There are 4 ways to turn a row about zero (a turn may also mirror it). The second row of each pair is the first, turned, with some noise. The first 28 pairs use one turn. New pairs use 2 turns, one after the other, and a turn may come again.
Some pairs, each with its turns in order after it:
[ 18   6 -25   7  -4   3]
[ 14 -26   3  -1   2  -7]	romo

[ 14 -10 -21 -31  -2  21]
[ 23  21   3 -36 -11  -4]	Depi

[ 3 -2 23 -1 46 24]
[-24  42 -22   0  17  17]	Depi

[ 35 -27  -3 -29  42  10]
[  1  30  16 -15   1  59]	kog

[  5 -18  14 -24  20   9]
[-2 30  0 -7 12 24]	kog

[  1  -8  -2 -46 -39  23]
[-17  44 -16   0 -41 -16]	kog

[-14  10 -33 -16 -15  -3]
[ -2 -26 -14 -22  17  14]	romo

[-18 -23   4 -26   3 -22]
[ 18  24  15 -17   5  23]	Mimad

[ -5   9 -21  17 -15  25]
[ 22 -14 -23  -6 -21  14]	Depi

[ -5  76  13  -7 -24  -1]
[ 15   5 -50  18  57 -20]	romo

[-7 27 23  4 -3 27]
[ -1   9 -12  40  11  -6]	kog

[ -7  38  28  12 -14  14]
[  9   0  -3  45  10 -26]	kog

[17 50 27 45 14  0]
[ -4 -38 -32 -19  10 -52]	Mimad

[ 34 -30 -51  15  27  -3]
[ 27  29  34   6 -27  46]	Depi

[-19  17  27  29  25  -2]
[  9 -15  -2  21  45  -6]	kog

[30  6  6 -3  0 -9]
[ 5 -9  8 27  4  0]	romo

[ 12 -13 -28  -4  25  68]
[-37   2 -29  22 -15  59]	kog

[-11  18  22 -16 -18   0]
[ -6 -13 -13  -6  17 -31]	Depi

[-40 -55   7  29  29   1]
[  3  39  27 -44 -45  12]	romo

[ 13  38 -25   3 -17 -44]
[-14 -18 -46 -24  15  31]	Mimad

[ 23   1 -25  40   6  40]
[-31  -4 -17  46  -6 -33]	Mimad

[-13 -41 -14   5  13 -37]
[20 43 -4  3 30 16]	Mimad

[ -1   6  -8   0 -12  -5]
[  5  -7 -10  -2   4   5]	romo

[ 42  24   8 -13 -39  -9]
[ 47  -8   6   9  23 -33]	Depi

[  0 -20   1  30  22 -44]
[ 18  27 -23  -9  46 -10]	Mimad

[ -4  16 -16 -21  12  15]
[-23   8   4 -12 -25   3]	Mimad

[  0   0 -23 -44   8 -32]
[  0  -2  48 -31  14  -3]	Depi

[  2  12 -12 -24   6   1]
[-11 -15   6  -2  24   3]	romo

New pairs, each followed by its turns in order:
[-14 -11   6   8  44  -9]
[20 27  5 35  8 -7]	romo kog

[ 17 -73  20  20  11   1]
[-17  17  -6  52  49  28]	Mimad Depi

[23  3 12 16  7  6]
[  6  -3   3 -23  19   2]	Mimad kog

[ 43  11  20 -17 -25  -5]
[ 37   8   3 -23 -34  -8]	romo romo

[ 22   1 -25 -21  34  18]
[ 13   2 -34   7  22 -35]	Mimad kog

[26 17 27 24 11 -2]
[-13   9 -30   9   7 -33]	Depi Mimad

[ 17 -17 -27   8  25  28]
[ -2   4  -9  42 -31  -1]	Depi kog

[ 33 -28  43   3  22 -35]
[  1 -21  38 -45  -1 -40]	kog Mimad

[-62 -24  -4  40  23   1]
[ 35  -5   0 -42  44 -39]	romo Depi

[ 37  18  -5 -37   2 -21]
[-4 37  6 12 43 -1]	Depi Depi

[ 39 -23   7  12  -7 -64]
[ 20 -27  59 -38  24   0]	kog Mimad

[-26  17 -21  25  39 -31]
[-19 -24  55   5 -21   5]	kog romo

[ 34  13  11 -29   7  -5]
[-1 16  8  6 41 13]	Depi Depi

[ 14  22  23  27  18 -19]
[  6  21  31  24 -21 -10]	kog romo

[-21   4  33  -9  -1   5]
[27  8 14 -1 24  0]	kog romo

[  8   8   9  25  -1 -19]
[ -8   5 -10  22 -12  14]	Depi Depi

[-24   3 -10 -12  -7 -23]
[-23  16   1  -2 -14  18]	Depi romo

[ -3  33  -5 -15  31 -63]
[ 13  27  52   2 -27  43]	kog kog

[ -2  13   6 -11   0   5]
[ 12   2  -5 -11   0  12]	Depi kog

[-18 -10  12  17  20 -10]
[-20 -18 -21  -2 -13   7]	Depi Depi

[ -1 -33  -9   4 -28  31]
[  0  -5  11  -6 -40 -32]	Depi kog

[ 21 -50   1   4 -47  12]
[ 55 -11   0 -25 -33  16]	kog Mimad

[-61 -27  21   6 -15 -39]
[ 15   9  41  37 -46  39]	Mimad kog

[ -2 -18  16  43  17  38]
[  4  37  15 -45 -11 -14]	kog romo

[  8 -23  -7   1  39 -15]
[ -9   2 -15 -40 -12 -12]	Mimad Mimad

[ 15  -6 -17 -44  19  17]
[-54  12  -4   0  -5  -8]	romo Depi

[-23  33  15  -6 -12  -2]
[ -4   0 -10 -37   8  20]	Depi kog

[  7 -13   6   8 -19  37]
[  6  -8 -23  -9  -8  37]	romo romo

[  5  -1  38  -2 -20   0]
[ 19 -27  10 -23   7  -7]	Depi kog

[  7 -33 -20 -20 -23  14]
[-37  14 -17 -25  -1 -19]	romo kog

[ -4  -4 -14 -11 -27  26]
[  3   2 -24   0 -29 -16]	Mimad romo

[ 9 -2 17  3 -6 15]
[  5 -15   3  -5   1 -20]	romo kog

[-12 -16 -39  -3  29  -2]
[  4   4 -37 -24   2 -30]	Depi Depi

[ 29  24 -42 -13 -10 -16]
[-29  17  30   6 -36 -18]	kog kog

[ 10 -21 -23  70 -23  50]
[ -7  39 -18 -65 -53  18]	kog romo

[ 20  10  27 -14  -9   3]
[-11 -19  -3  17  -6  26]	romo Depi

[ 44  -5 -51 -38  30   4]
[-55  46  -4  26 -21 -26]	romo Depi

[ 22   3 -20 -21  38 -22]
[ 13  -1  30 -10  10 -46]	romo Mimad

[-19 -17  38   0 -15 -20]
[ 15 -16 -32 -18  19 -29]	romo romo

[  2   9  -7   9 -29 -40]
[  0   2  33  15   5 -33]	kog Depi

[-19  13 -27  20  33  31]
[ -7   0  25 -46  21  23]	romo Mimad

[-20 -20 -12   3 -48   6]
[ 12 -14  28   9 -28 -36]	Depi Depi

[ 20  11   3  33 -37  12]
[-26 -22   2  35 -20 -17]	kog Depi

[40 19 27 10  4  5]
[13  5  4 20 19 43]	Depi Depi

[-21 -16 -24 -21  -8  45]
[-20 -11   8  34  -1 -47]	Mimad kog

